All groups share one centre, and each spreads out both ways along 8 directions, with some noise.
In the rows, zero is written as 128.
Known rows, each followed by its group:
[123 142 165 126  95 118  42 166 143  95  99 135 102 128 154 193] : K661
[100 143 206  56 134 138 181  98  97 121 101  76 118  91 130 141] : K189
[146 110 120 146 146 137 142 152 124 161 143 112 133 140 186 127] : K661
[ 92 138 145 115 116 115  72 146 137 127 106 141 168 124 129 141] : K534
[188  94 101 114 135 119 131 166  74 184 160 178 130 141 138 159] : K562
[194 106  98 104 147 119  82  83 132  92 100 153 104 125 183 120] : K562
[125 140 127  96 160 123 137 125 110  85 127 117 156 134 136 151] : K661
[116 127 244 123 100 112 110 105 158 146  72 103 171 152 145 175] : K562
[161 117 163 110  97 116 115 101 120  35 110 198 138 130 111 143] : K189
[ 80 136 162 150 107 107 174 113 100 117 127 117 120 125  96 130] : K534
[118 156 100 163 130 124 141 171 140 137 159 123 122 138 101 146] : K661
[ 40 142 104 133 168  94 152 145  90 138 131  93 188 116 170 107] : K661
[103 122 159 128 118 120 183 130  66 152 138 104  92 116 124 152] : K189
[108  57 171  82 167 226 141 119 119  70 130  95 179 140 178  80] : K189
[136 100 134 110 138 149 173 150  83 163 164 137 144 146  90 148] : K562
[102 174 221  48 126 109 219 105  80 132  98  60  78  74 131 171] : K189
[ 85 111  89  70 141 147  35 190  94 173 137 152 179 113 116 131] : K534
[113 101 189 135 130 122 152  80 114 108 101 104 148 149 151 139] : K562
[138 113 192  97  83 113  96 115 111  52  94 199 151 118 119 148] : K189
[187 120 154  72 169 147 105 132 136 138 118 102 148 155 159 188] : K534
[133  84 149 102 121 173  66 138 145 150 115 135 158 137 148 111] : K562
[155 119 174 115 131 138 169 114 108 135 118  84  67 119 178 155] : K189
[162 136 162 165 108 126 138 123 163 123 114 102  76 134 177 148] : K534
[109 145 115 173  82 100  77 121 153  48 111 184 118 119 107 114] : K562
[138 172 123  97 152 114 154 116 149 104 124 115 151 130  92 146] : K189
[123  76 167 150  94 140  94 142  98 162 118 137 105 135 167 139] : K189
[ 94  93 225  77 116 174 146 137  89 118 104  92 120  99 195 128] : K189
[119 129 131 122 141 157 168 152 106 130 156  97 102 124 121 143] : K661
[144 152 147 106 115 173 126 153 173 154 130 102  86 108 103 132] : K661
[108 145 117 111 130 122  78 122 163 105  95 135 162 104 155  88] : K534
[139 122 143  84 113 138  84 147 118 200 110 127  94  96 142 135] : K534
[154 130 111 128 135 100 124 133 109 147 123 126  97 117 180 145] : K562
[167  91 156 105 117 157 137  74 134 106 109 145 114 121 131  92] : K661
[128 125 151 147 119 123 158 111 116 111 125 119 103 131 129 136] : K534
[180 144 142  96 101 140 117 139 134 122 134 156  79 117  82 165] : K562
[144  95 118 117 152 151 117 123 113 102 132 123 133 138 176 121] : K534
[207 123 186  56 140 164  81 146 121  51 116 124  87 142 154 240] : K661
[133 129 133 106 131 141 117 121 110  22 134 151 119 132  98 154] : K661
[154 180  90 130 135  61 136 145 116 146 127 133  92 108 155 168] : K562
[108 157 136 147 105 102 138 118 141  95 126 141 129 131  72 143] : K534

New rows, each followed by its group:
[142 120 128 167 105 133 135 134 129 123 135 125  68 123 149 124] : K534
[155 170 118 102  84 152  56 136 192  66 109 158  54  89  77 127] : K562
[ 87 160 122 132 136 129 164 146 130  78 139 112 134 111 130 114] : K189
[ 66 102 134 150 105 129 126 161  61 132 155 141 132 137  96 148] : K534
[148  88 105 114 128 173  79 165 114 173 138 126  85 111 182 110] : K562
[ 32 134 138 157 108 105 119 160  84  98 150 147 184 149  57 162] : K534
[127 107 186 105 138 130 156  95 100 120 109 103 139 136 156 150] : K534
[142 176  68 153 148 125 180 142 149 110 170 116  95 127  70 131] : K534
[ 97  85 181 112 116 146 144  71  81 160 105  85  81 114 135 120] : K189
[154 137 145  93 129 132 110 114 151 152  99 114 111 108 160 121] : K534
[114 102 234 124 105 135 117 121 133 170  91  94 154 150 161 167] : K562
[136 131 147 137  77 123  59 141 162  96 107 186 133 128  99 134] : K562
[121 165 131 127 109 103 133 119 142 116 123 144 124 122  66 142] : K534
[116 110 188 150  89 105  81 120 145 120  94 160 177 153 141 146] : K562
[ 95 150 143 101 142 159 149  92 152  76 122  91 122 117  75 114] : K562
[138 195  84  90 141 141 110 142 167 116 123  88  39  71 121 127] : K562
[166 172 162 151  93  90 215  64 134  86 129 142  71 136  25 164] : K534
[125 129 147 105 110 121 130  85 129 125  95 135 110  95 133  95] : K534
[ 65 175  79 167 122 103 128 202 118 169 149 101  94  90 152 122] : K562
[100 124  96 155 107 131 123 152 108 133 150 147  96 111 106 107] : K534
[180 146 145 114 106  98 104 190 116 214 129 144  90 116 156 195] : K562
[168 137 120 106 153 129 122 127 140 103 136 128 141 151 109 167] : K534
[121 123 135 129 108 122  73 159 139 114 124 179 182 140 117 133] : K189
[147 122 209 136 128 116 154 122 114 115 122  96 137 179 128 226] : K534
[166  53 168 111 119 150  68 125  82 108 122 164 134 164 160 176] : K534
[155 134 173  89 144 128 102 123 148 136 100 104 154 145 154 177] : K534
[153  87 138 136 114 109 122 115  80 169 141 165 126 157  85 167] : K189
[136 139  96 149 133  77 117 140 111 129 130 163 150 133 149 138] : K562
[125 109 137 177  75 134  84 144 130  79 129 165  88 133 123 135] : K661
[122  96  76  40 165 170  65 155  94 187 127 133 143  82 166  77] : K534
[ 83 159 121  94 147 145 144 140 127  89 137 104 140 107 101 119] : K661
[167 186 130 134 112  58 137 120 137 162 115 131  82 121 100 194] : K189
[ 96 152 100  94 128 119  87 118 156 124  97 139 154  83 138  65] : K534
[ 91 121 165 140 113 134  99 114 151 104 101 123 152 135 137 117] : K562
[173 185  78 151 116 123  85 151 218 132 121 126  78 104 145 109] : K534
[143 134 143 123 133 132 131 156 131 122 131 127 138 134 149 150] : K189
[157 126 128 116 158 144 120 131 153 119 122  96 129 135 188 133] : K534
[113 101 105 150 135 155 110 153 131  79 152 160 177 151 125 104] : K189
[ 65 120 129 132 113 114 123 128  82 100 136 155 162 128  77 125] : K534
[122 142 157 148  98  99  86 117 151 106  89 127 105 118 167 139] : K562
[ 76 109 151 127 138 161 183 174  80 115 156  97 133 119 164 119] : K189
[166 148 152 105 119 120 152  93 138 134 114 126  97 122  99 151] : K534
[105  83 117 193 122  83 136 134  66 132 138 158 153 152 189 127] : K562
[130 152 185  90 126 122 159 163 105 161 119  99 116 109 155 178] : K189
[139  98 171 114 102 176  79  99 155  86  99 124  87 119 140 114] : K562
[117 113 193 113  79 142 105 112  88  67 113 130  50 117  92 182] : K661
[110 147 141 102 109 113 132 110 124 151 107 132 111  96 102 113] : K534
[132 121 142 139 145 139 140 124 142 117 117  87 117 124 201 115] : K534
[175  85 154 124 140 165 132 162  94 127 148 106  86 147 202 178] : K661
[ 86 124 157  72 170 188 168 164 123 105 141  80 191 122 154 112] : K189
[147 147 121 132 124  91 118 109 129 188 121 121 110 141  88 168] : K189
[128 113 149 125 128 141 130  97 130 112 114 103 103 126 142 122] : K189
[126 137 130 116 128 142 145 108 127  87 134 130 116 126  84 126] : K562
[144 187 148 110 140 107 183 122 139  90 117  91  85 104 144 163] : K189
[115 152 155 148  92 111  92 153 138 133 117 125  95 128 108 175] : K661
[104 156 146 117 125 117 174 104 133 189 117  92 120 109  85 119] : K661
[ 90 116 151 123 117 146 126 130 100 102 123 114 104 110 140 123] : K661
[126 115  91 127 132 125  82 131 135 107 130 178 177 138 116 102] : K562
[162  89 156 112 148 148 124 122 106 109 130 114 135 159 168 166] : K534
[155 144 143 122 149 125 184 151 110 148 147  87  94 131 157 170] : K189
